The first 9 rows are patterns. Each new row is the sum of 2 different patterns, raised or lowered, with some noise. Before adding, each is slid sideways (what falls off one end comes back at the other) and multiplied by a number that may be negative. Names go in the order of the patterns.
Some rows, each with the names of its patterns after it:
[-0.04,  0.05, -0.23, -0.15, -0.05,  0.29,  0.14,  0.09, -0.04,  0.10,
  0.08,  0.04,  0.35,  0.07, -0.03,  0.01, -0.27,  0.02, -0.21,  0.09,
 -0.01, -0.35, -0.16,  0.11, -0.20, -0.05, -0.29,  0.13, -0.16] -> K758
[-0.12,  0.09, -0.01,  0.03,  0.05,  0.00,  0.01,  0.12,  0.39, -0.07,
 -0.03, -0.01,  0.03,  0.05,  0.11,  0.05,  0.11, -0.15, -0.18,  0.17,
  0.01,  0.17,  0.16, -0.01,  0.15, -0.04, -0.02, -0.16,  0.05] -> K738
[ 0.19,  0.11,  0.00, -0.08,  0.03, -0.19,  0.19,  0.12,  0.18,  0.36,
 -0.02,  0.00, -0.10, -0.14,  0.07,  0.12,  0.09, -0.12,  0.11, -0.39,
 -0.17,  0.01,  0.04,  0.02,  0.00, -0.08, -0.03, -0.14,  0.00] -> K889
[ 0.15, -0.09, -0.12,  0.04,  0.25, -0.09, -0.39,  0.07,  0.17, -0.04,
 -0.02,  0.00,  0.13,  0.03,  0.06,  0.11,  0.07, -0.18,  0.00,  0.16,
  0.05,  0.15, -0.04,  0.01, -0.14,  0.05, -0.01, -0.10, -0.08] -> K173
[-0.09,  0.08,  0.22,  0.19,  0.09, -0.29, -0.27, -0.05,  0.06, -0.01,
  0.16, -0.11,  0.28, -0.04,  0.25, -0.06, -0.39,  0.04, -0.11,  0.05,
  0.14, -0.08,  0.17,  0.10,  0.39, -0.04, -0.05, -0.02, -0.15] -> K734
[-0.04,  0.05, -0.07, -0.04,  0.04,  0.15,  0.15,  0.09,  0.00, -0.16,
  0.17, -0.02, -0.27,  0.04, -0.39,  0.18,  0.13,  0.36,  0.07,  0.00,
  0.27, -0.05, -0.04,  0.33, -0.19,  0.08,  0.09, -0.15,  0.01] -> K989
[ 0.02, -0.11, -0.09, -0.03, -0.12, -0.11, -0.05, -0.14, -0.39,  0.05,
  0.11, -0.04,  0.00,  0.11, -0.39,  0.13,  0.25, -0.09, -0.05, -0.34,
 -0.03,  0.12,  0.05, -0.07,  0.25,  0.07, -0.07, -0.05, -0.11] -> K578
[-0.01, -0.03, -0.11,  0.10,  0.39,  0.08,  0.04, -0.06,  0.11,  0.16,
  0.09, -0.07,  0.01,  0.11, -0.24,  0.01,  0.02,  0.06,  0.20, -0.35,
  0.19,  0.07,  0.07, -0.21, -0.15,  0.02,  0.11, -0.08, -0.05] -> K571
[ 0.20,  0.02,  0.28, -0.05,  0.01, -0.01,  0.02,  0.04, -0.12, -0.14,
  0.01, -0.15, -0.07,  0.07, -0.01,  0.00,  0.24,  0.00,  0.24,  0.00,
  0.07, -0.21, -0.04, -0.13, -0.17,  0.09, -0.33, -0.13,  0.10] -> K882

New rows. What belongs after each?
[ 0.13,  0.11, -0.13, -0.25, -0.41, -0.05, -0.15, -0.16,  0.05,  0.17,
 -0.30,  0.24, -0.16, -0.05,  0.07, -0.07,  0.03, -0.05, -0.07, -0.33,
  0.03, -0.08, -0.11, -0.09, -0.05,  0.01, -0.18, -0.10,  0.32] -> K738 K989
[ 0.05, -0.34, -0.03,  0.27, -0.01,  0.11, -0.07, -0.04,  0.08, -0.10,
  0.00, -0.18,  0.02,  0.10,  0.25,  0.03, -0.03, -0.04, -0.15, -0.21,
  0.18,  0.06, -0.03,  0.06, -0.03,  0.21, -0.10, -0.04, -0.23] -> K734 K578
[-0.07, -0.11,  0.11, -0.19, -0.28, -0.21, -0.41, -0.08, -0.44, -0.08,
 -0.04, -0.50, -0.11, -0.16, -0.42, -0.39, -0.45, -0.06, -0.45, -0.19,
 -0.10, -0.54, -0.20, -0.25,  0.04,  0.02, -0.09, -0.18, -0.11] -> K758 K989
[-0.24, -0.44, -0.64, -0.19, -0.88, -0.33, -0.13,  0.12, -0.24, -0.04,
 -0.19, -0.33, -0.34, -0.08, -0.38, -0.37, -0.38, -0.39, -0.44, -0.40,
 -0.21, -0.36, -0.33, -0.04, -0.21,  0.01, -0.26, -0.25, -0.62] -> K989 K882
[-0.14, -0.02,  0.29,  0.28,  0.17,  0.27, -0.02, -0.16,  0.12, -0.23,
  0.10, -0.13,  0.11,  0.48, -0.13, -0.03,  0.11, -0.11,  0.23, -0.02,
 -0.08, -0.23,  0.03,  0.05, -0.08,  0.22,  0.01,  0.02, -0.20] -> K738 K734
[ 0.16,  0.04,  0.14,  0.25, -0.25, -0.12, -0.13,  0.24, -0.01,  0.19,
  0.06,  0.17, -0.02,  0.27,  0.26, -0.10,  0.20,  0.00,  0.20,  0.27,
  0.07,  0.46,  0.23,  0.38,  0.08, -0.11,  0.10, -0.15,  0.10] -> K758 K734
[ 0.01,  0.12,  0.06, -0.18,  0.14,  0.08,  0.01, -0.09, -0.01,  0.00,
 -0.06,  0.08, -0.09, -0.02, -0.03,  0.09,  0.08,  0.14,  0.05, -0.01,
  0.01, -0.06,  0.05, -0.05, -0.10, -0.02,  0.01, -0.08, -0.03] -> K173 K882
[-0.15,  0.01, -0.29, -0.01,  0.13, -0.47,  0.14,  0.02,  0.06,  0.19,
  0.18,  0.05, -0.01,  0.09,  0.09,  0.02, -0.18, -0.19, -0.04, -0.04,
  0.16, -0.08,  0.04,  0.29,  0.13,  0.41, -0.01, -0.10, -0.27] -> K989 K882
[-0.13, -0.03, -0.06, -0.21, -0.01, -0.09, -0.16, -0.15, -0.15,  0.10,
 -0.18,  0.00, -0.11,  0.15, -0.01, -0.06, -0.24, -0.06, -0.12, -0.16,
 -0.02, -0.19, -0.20, -0.25, -0.02, -0.09,  0.08, -0.17, -0.16] -> K571 K882
[ 0.14, -0.15,  0.02, -0.14, -0.36, -0.01, -0.56, -0.35, -0.52, -0.09,
 -0.09, -0.13, -0.06, -0.08, -0.32, -0.36, -0.22, -0.17,  0.14,  0.07,
 -0.09, -0.33, -0.02, -0.24,  0.06, -0.20, -0.13, -0.40, -0.16] -> K889 K734
[-0.24, -0.07, -0.31,  0.03, -0.24, -0.08,  0.39, -0.09,  0.02, -0.12,
 -0.28,  0.23, -0.30, -0.16, -0.38,  0.11,  0.08, -0.05, -0.01,  0.07,
 -0.08, -0.20, -0.17, -0.05,  0.10, -0.09, -0.05, -0.12,  0.00] -> K734 K571
[0.20, 0.17, 0.20, 0.08, 0.19, 0.12, 0.19, 0.38, 0.20, 0.35, 0.13, 0.20,
 0.28, 0.29, 0.13, 0.23, 0.17, 0.39, 0.09, 0.20, 0.23, 0.27, 0.25, 0.07,
 0.24, 0.13, 0.11, 0.13, 0.21] -> K758 K173
[-0.19,  0.23, -0.23, -0.28,  0.13, -0.24,  0.08, -0.07, -0.29, -0.15,
 -0.14, -0.22, -0.21, -0.12, -0.08,  0.02, -0.04, -0.03, -0.10, -0.24,
  0.03, -0.10, -0.29, -0.04, -0.21, -0.04, -0.10,  0.12, -0.08] -> K989 K578
[ 0.04,  0.09, -0.27,  0.12,  0.09,  0.05,  0.07, -0.02, -0.07,  0.02,
 -0.08,  0.17,  0.25, -0.16, -0.11, -0.06, -0.02,  0.08, -0.07,  0.18,
 -0.08,  0.31,  0.15,  0.16, -0.04, -0.07,  0.04,  0.09,  0.11] -> K738 K578
[-0.24,  0.20, -0.10, -0.18,  0.02,  0.04, -0.20,  0.01, -0.10,  0.18,
 -0.36, -0.40, -0.19, -0.24,  0.07, -0.15, -0.27, -0.49, -0.21, -0.24,
 -0.24, -0.02, -0.24, -0.21, -0.50, -0.40,  0.20, -0.34, -0.01] -> K758 K571
[ 0.07, -0.10,  0.11,  0.17,  0.18,  0.20,  0.23,  0.10,  0.23,  0.19,
  0.12,  0.20,  0.20,  0.06,  0.04,  0.18, -0.04,  0.11,  0.19,  0.31,
  0.15,  0.20,  0.06,  0.15,  0.17,  0.15,  0.25, -0.01,  0.01] -> K889 K882
[-0.18, -0.14,  0.17,  0.09,  0.21, -0.21,  0.32,  0.13,  0.14,  0.01,
  0.32,  0.18, -0.11, -0.10, -0.01, -0.05, -0.09,  0.05,  0.03, -0.03,
  0.20,  0.04,  0.18, -0.27,  0.18, -0.03,  0.00, -0.05,  0.01] -> K578 K882
[ 0.13, -0.03,  0.08,  0.00, -0.46, -0.12,  0.20, -0.11, -0.03, -0.09,
  0.18, -0.14, -0.03,  0.03, -0.15, -0.14, -0.05,  0.28,  0.10,  0.07,
 -0.02,  0.06, -0.09,  0.09,  0.41,  0.08,  0.01,  0.11, -0.41] -> K758 K578
[-0.01, -0.13, -0.15,  0.07, -0.12,  0.13,  0.06,  0.11, -0.01,  0.01,
 -0.26,  0.23,  0.13,  0.17,  0.37,  0.04, -0.07, -0.34, -0.19,  0.03,
  0.14,  0.01, -0.22,  0.04, -0.36, -0.18, -0.06,  0.18, -0.01] -> K889 K571
[-0.31, -0.20,  0.10,  0.01,  0.12,  0.13,  0.03, -0.11, -0.35, -0.04,
 -0.12, -0.15, -0.11, -0.12, -0.08, -0.07,  0.23, -0.11, -0.11,  0.10,
 -0.18,  0.06, -0.02,  0.12, -0.12, -0.06, -0.39, -0.41, -0.05] -> K734 K882
[ 0.17, -0.03, -0.03,  0.15,  0.12,  0.11,  0.30,  0.14,  0.05,  0.06,
 -0.11,  0.11, -0.10,  0.16,  0.23, -0.26, -0.15,  0.15, -0.12, -0.06,
  0.00,  0.06, -0.22,  0.05,  0.11,  0.03, -0.05, -0.05,  0.23] -> K758 K578
[ 0.23,  0.09, -0.12,  0.12,  0.27,  0.12,  0.35, -0.16,  0.14,  0.34,
  0.41,  0.46,  0.51,  0.12,  0.21, -0.01,  0.23,  0.08,  0.14,  0.05,
 -0.05, -0.07,  0.21,  0.11,  0.15, -0.02,  0.52,  0.08,  0.39] -> K758 K882
[-0.23,  0.12, -0.05,  0.03, -0.03, -0.05,  0.10,  0.11, -0.06, -0.09,
  0.10, -0.02,  0.02, -0.01, -0.19, -0.05, -0.18, -0.05,  0.04,  0.26,
 -0.06,  0.10,  0.05, -0.14,  0.25,  0.03, -0.04, -0.13,  0.09] -> K738 K882
[ 0.10,  0.26,  0.01, -0.05,  0.00, -0.10, -0.08,  0.07,  0.23,  0.33,
  0.04, -0.25, -0.22, -0.04,  0.08,  0.04,  0.16, -0.04,  0.16, -0.12,
  0.28, -0.05, -0.25,  0.11, -0.09,  0.11,  0.09, -0.08,  0.07] -> K738 K734
[ 0.06,  0.34,  0.30,  0.02, -0.02,  0.03, -0.14,  0.27, -0.24,  0.01,
 -0.25, -0.11,  0.36, -0.17,  0.13, -0.06, -0.34, -0.03, -0.11, -0.21,
 -0.41, -0.13,  0.10, -0.09,  0.11,  0.10, -0.22, -0.30, -0.22] -> K758 K734
[ 0.15,  0.15,  0.13,  0.42,  0.23,  0.19,  0.18,  0.12,  0.22,  0.51,
  0.07,  0.08,  0.13, -0.03, -0.07,  0.46,  0.04, -0.16,  0.31,  0.03,
  0.35,  0.02, -0.24,  0.06,  0.16, -0.07,  0.12,  0.12,  0.06] -> K889 K578
[ 0.24,  0.05,  0.41, -0.03, -0.01,  0.12, -0.04, -0.01,  0.06, -0.24,
  0.03, -0.09, -0.17,  0.04, -0.06,  0.01,  0.13, -0.05,  0.19,  0.06,
  0.11, -0.14, -0.06, -0.23, -0.06,  0.04, -0.44, -0.10, -0.17] -> K989 K882
[-0.07, -0.02, -0.13, -0.05,  0.06, -0.02, -0.09,  0.22,  0.26, -0.09,
 -0.08, -0.15,  0.22, -0.10,  0.01, -0.03,  0.19, -0.04, -0.16,  0.03,
  0.04,  0.13,  0.11, -0.01,  0.17, -0.11, -0.28, -0.19,  0.00] -> K738 K571
[-0.02, -0.08,  0.12,  0.01, -0.01,  0.07,  0.06, -0.32, -0.20,  0.11,
  0.02,  0.12,  0.08, -0.37,  0.12,  0.34,  0.00, -0.05,  0.00,  0.05,
  0.17,  0.06, -0.13,  0.57, -0.02, -0.04, -0.01,  0.15,  0.21] -> K578 K571
[ 0.08, -0.03, -0.04,  0.11,  0.23, -0.16, -0.01,  0.07,  0.06,  0.19,
 -0.03, -0.06, -0.16,  0.07, -0.16, -0.12, -0.10,  0.13, -0.03, -0.32,
  0.10,  0.23, -0.08, -0.50, -0.04,  0.13, -0.02, -0.10, -0.06] -> K173 K571
[-0.10, -0.14, -0.02,  0.04, -0.05, -0.11, -0.04, -0.14,  0.07, -0.26,
 -0.21, -0.16,  0.03,  0.12, -0.20, -0.11,  0.16, -0.08,  0.22, -0.19,
 -0.11, -0.39, -0.31, -0.11, -0.29, -0.01, -0.09, -0.38,  0.02] -> K989 K571
[-0.02,  0.18,  0.01,  0.01, -0.20, -0.10, -0.04,  0.03, -0.23,  0.16,
  0.08, -0.30, -0.12, -0.10, -0.07,  0.09, -0.36,  0.12, -0.05, -0.18,
 -0.33, -0.22, -0.03, -0.05, -0.04, -0.27, -0.20, -0.25, -0.43] -> K889 K571
[ 0.49,  0.31,  0.59,  0.44,  0.38,  0.49,  0.41,  0.34,  0.40,  0.31,
 -0.09,  0.45,  0.21,  0.40,  0.31,  0.52,  0.35,  0.46,  0.46,  0.42,
  0.81,  0.38,  0.30,  0.10,  0.26,  0.16,  0.33,  0.41,  0.41] -> K738 K882
[0.31, 0.37, 0.33, 0.24, 0.14, 0.15, 0.45, 0.44, 0.45, 0.55, 0.25, 0.45,
 0.43, 0.37, 0.10, 0.44, 0.23, 0.52, 0.24, 0.41, 0.37, 0.28, 0.41, 0.48,
 0.67, 0.10, 0.21, 0.25, 0.34] -> K758 K738
[ 0.01,  0.21, -0.12,  0.15, -0.03,  0.10, -0.04,  0.26,  0.07, -0.11,
  0.09,  0.36,  0.20, -0.18,  0.25,  0.28,  0.15,  0.16,  0.16,  0.46,
  0.21,  0.17,  0.24,  0.06, -0.03,  0.01,  0.34,  0.17,  0.08] -> K758 K173
[ 0.12,  0.12,  0.13,  0.07, -0.25, -0.33, -0.06, -0.08, -0.04,  0.08,
 -0.05, -0.12, -0.40, -0.18,  0.01, -0.12,  0.16, -0.07,  0.08, -0.20,
 -0.05,  0.21, -0.17, -0.10,  0.26, -0.02,  0.25, -0.06, -0.18] -> K758 K578
[ 0.21,  0.06,  0.23,  0.32, -0.03, -0.01,  0.06, -0.14, -0.02,  0.09,
 -0.03, -0.16,  0.24,  0.10,  0.34,  0.18, -0.09,  0.25,  0.17, -0.16,
 -0.14,  0.08, -0.14,  0.13,  0.03,  0.11,  0.08,  0.03,  0.20] -> K578 K882
[-0.32, -0.43, -0.14, -0.28, -0.23, -0.09, -0.30, -0.15, -0.02,  0.00,
 -0.11, -0.42, -0.20, -0.04, -0.22, -0.44, -0.20, -0.33, -0.16, -0.21,
  0.11, -0.10, -0.19, -0.01, -0.16,  0.18,  0.06, -0.32, -0.37] -> K173 K882
[ 0.08, -0.07,  0.02,  0.16,  0.31,  0.16,  0.02,  0.28, -0.18, -0.13,
  0.18,  0.22,  0.10, -0.04,  0.10,  0.35, -0.06,  0.02,  0.31,  0.22,
  0.12, -0.04,  0.13, -0.10,  0.20,  0.18,  0.38,  0.42,  0.00] -> K889 K173
[-0.07, -0.25, -0.08, -0.12, -0.21, -0.18,  0.04,  0.00, -0.26, -0.12,
  0.05, -0.19, -0.40, -0.03,  0.02, -0.11, -0.23, -0.23,  0.06, -0.11,
 -0.01,  0.03, -0.09, -0.18, -0.16, -0.03, -0.19,  0.01, -0.22] -> K738 K173
[-0.20,  0.17,  0.05,  0.09,  0.11,  0.10, -0.01, -0.38, -0.08, -0.13,
  0.08, -0.17, -0.09, -0.09,  0.09,  0.02, -0.12,  0.22,  0.05,  0.19,
 -0.09, -0.20,  0.32, -0.16, -0.04,  0.00,  0.22,  0.19, -0.10] -> K738 K571
[ 0.17, -0.30, -0.19,  0.04,  0.42,  0.12,  0.10,  0.03,  0.13,  0.04,
  0.19,  0.71,  0.19,  0.08,  0.02, -0.07,  0.22, -0.04,  0.09,  0.06,
 -0.15, -0.28,  0.18, -0.09,  0.09, -0.02, -0.12,  0.08,  0.09] -> K758 K571
[ 0.33,  0.29, -0.06,  0.25,  0.10,  0.39,  0.20,  0.25,  0.31,  0.06,
  0.24,  0.42,  0.66,  0.38,  0.23,  0.41,  0.25,  0.34,  0.61,  0.44,
  0.31,  0.27,  0.13,  0.64,  0.21,  0.55,  0.46,  0.24,  0.58] -> K758 K738
[-0.01, -0.03,  0.11,  0.15,  0.06,  0.07,  0.13,  0.28,  0.30,  0.18,
  0.18,  0.02,  0.21,  0.11, -0.09,  0.03, -0.18,  0.13,  0.21,  0.36,
  0.27,  0.14,  0.39,  0.16,  0.02,  0.55,  0.04,  0.13,  0.08] -> K989 K882
[ 0.02,  0.05,  0.17,  0.11,  0.09,  0.42,  0.00, -0.31, -0.02, -0.25,
  0.10, -0.26, -0.01, -0.04, -0.24, -0.12,  0.04,  0.03, -0.02, -0.24,
  0.09, -0.27,  0.26, -0.07, -0.23, -0.16,  0.14,  0.40,  0.14] -> K758 K571
[-0.01,  0.29, -0.09, -0.18, -0.03,  0.43, -0.07,  0.23, -0.05, -0.27,
  0.07, -0.05,  0.16,  0.20, -0.23,  0.18,  0.24,  0.43,  0.10, -0.08,
 -0.01, -0.27, -0.04,  0.08,  0.14,  0.13,  0.23, -0.37, -0.37] -> K173 K734
[-0.08,  0.03, -0.04, -0.01, -0.14, -0.23, -0.18, -0.13,  0.03, -0.16,
  0.02, -0.08, -0.05, -0.18, -0.04, -0.30, -0.08, -0.28,  0.07,  0.30,
 -0.21,  0.00, -0.21, -0.27, -0.02, -0.27, -0.10, -0.29,  0.06] -> K738 K734
[-0.31,  0.03, -0.02,  0.11, -0.04,  0.18,  0.09, -0.04, -0.01,  0.03,
  0.31, -0.11, -0.07, -0.02, -0.04, -0.02,  0.07, -0.04, -0.13, -0.08,
 -0.07,  0.11,  0.01,  0.19, -0.10,  0.08,  0.27, -0.07, -0.04] -> K738 K578
[-0.20, -0.33, -0.39, -0.46, -0.04, -0.19, -0.08, -0.27, -0.25, -0.24,
 -0.06, -0.24, -0.18, -0.23, -0.15, -0.29, -0.33, -0.39,  0.00, -0.51,
 -0.56, -0.21,  0.11, -0.22, -0.13, -0.07, -0.19,  0.08, -0.05] -> K173 K882
[-0.02, -0.05, -0.09,  0.14, -0.15,  0.10,  0.08,  0.18,  0.09,  0.04,
  0.13,  0.10,  0.09,  0.15,  0.08, -0.14,  0.22,  0.40,  0.02, -0.05,
  0.05, -0.01, -0.07,  0.32,  0.04, -0.04,  0.03,  0.10,  0.24] -> K738 K578
[-0.02,  0.00,  0.01,  0.04, -0.07,  0.15,  0.08, -0.01,  0.11,  0.03,
 -0.06,  0.00, -0.06, -0.38,  0.03, -0.19,  0.00, -0.07,  0.15, -0.01,
  0.08,  0.10, -0.02,  0.36,  0.02, -0.09, -0.25, -0.10, -0.24] -> K738 K882
[-0.33, -0.26, -0.19, -0.26, -0.02, -0.03, -0.35, -0.25, -0.32, -0.21,
 -0.09, -0.31, -0.18, -0.12, -0.13, -0.10,  0.03, -0.14,  0.08, -0.21,
 -0.22, -0.22, -0.25, -0.23, -0.47, -0.04, -0.20, -0.09, -0.44] -> K738 K889
[-0.08,  0.05, -0.10,  0.29,  0.04,  0.00, -0.06,  0.18, -0.24, -0.02,
 -0.24,  0.01,  0.01, -0.23, -0.01, -0.03,  0.10,  0.03,  0.45,  0.10,
  0.12,  0.02,  0.14,  0.14, -0.01,  0.18,  0.12, -0.09,  0.00] -> K758 K882
[0.46, 0.47, 0.50, 0.15, 0.03, 0.23, 0.30, 0.35, 0.56, 0.23, 0.45, 0.49,
 0.67, 0.16, 0.40, 0.43, 0.20, 0.03, 0.48, 0.86, 0.39, 0.24, 0.18, 0.17,
 0.30, 0.25, 0.30, 0.39, 0.15] -> K173 K734
[-0.05, -0.17,  0.28, -0.01,  0.43,  0.00, -0.40, -0.18,  0.00,  0.07,
 -0.41, -0.06,  0.07, -0.21,  0.13, -0.12, -0.08,  0.13, -0.09,  0.13,
  0.29,  0.14,  0.08, -0.07, -0.04, -0.01,  0.00, -0.04,  0.17] -> K989 K571
[ 0.04, -0.34,  0.13,  0.09,  0.38,  0.33, -0.09,  0.20, -0.08, -0.06,
  0.31, -0.12,  0.08,  0.13, -0.28, -0.17,  0.06,  0.03,  0.03,  0.06,
  0.00,  0.22,  0.08,  0.03, -0.15, -0.15,  0.02,  0.02, -0.29] -> K738 K989
[ 0.39,  0.09,  0.00,  0.31, -0.01, -0.09,  0.06, -0.09,  0.15,  0.13,
 -0.11,  0.00, -0.08,  0.06, -0.12,  0.12,  0.23,  0.05,  0.17,  0.00,
 -0.08, -0.11,  0.07,  0.06, -0.19,  0.21, -0.38,  0.30,  0.10] -> K738 K989
[-0.12, -0.10, -0.16, -0.26, -0.02,  0.20,  0.69,  0.07,  0.13,  0.23,
 -0.12,  0.07,  0.17, -0.21, -0.24,  0.15, -0.05,  0.06,  0.13,  0.15,
 -0.09, -0.18, -0.09,  0.09,  0.41,  0.35,  0.08, -0.15,  0.19] -> K734 K989
[-0.11, -0.28,  0.11, -0.14, -0.15, -0.11, -0.16, -0.07,  0.18, -0.17,
 -0.11, -0.01, -0.15,  0.04, -0.11, -0.37, -0.14, -0.27, -0.22, -0.20,
  0.09, -0.06,  0.05,  0.02, -0.14,  0.19,  0.00, -0.14, -0.23] -> K578 K882
[-0.22, -0.17, -0.07, -0.37, -0.07,  0.11,  0.00, -0.16, -0.05,  0.27,
 -0.20, -0.45,  0.14, -0.03, -0.08, -0.06, -0.16,  0.02, -0.09, -0.01,
 -0.03, -0.05, -0.22, -0.01,  0.13,  0.00,  0.04, -0.20,  0.00] -> K173 K989
[ 0.27, -0.14,  0.04, -0.21, -0.45, -0.08, -0.30, -0.19, -0.56, -0.15,
 -0.11, -0.06,  0.03, -0.08, -0.09, -0.34, -0.32, -0.24,  0.07,  0.31,
 -0.16, -0.22, -0.14, -0.18,  0.05, -0.40, -0.14, -0.33, -0.03] -> K734 K571
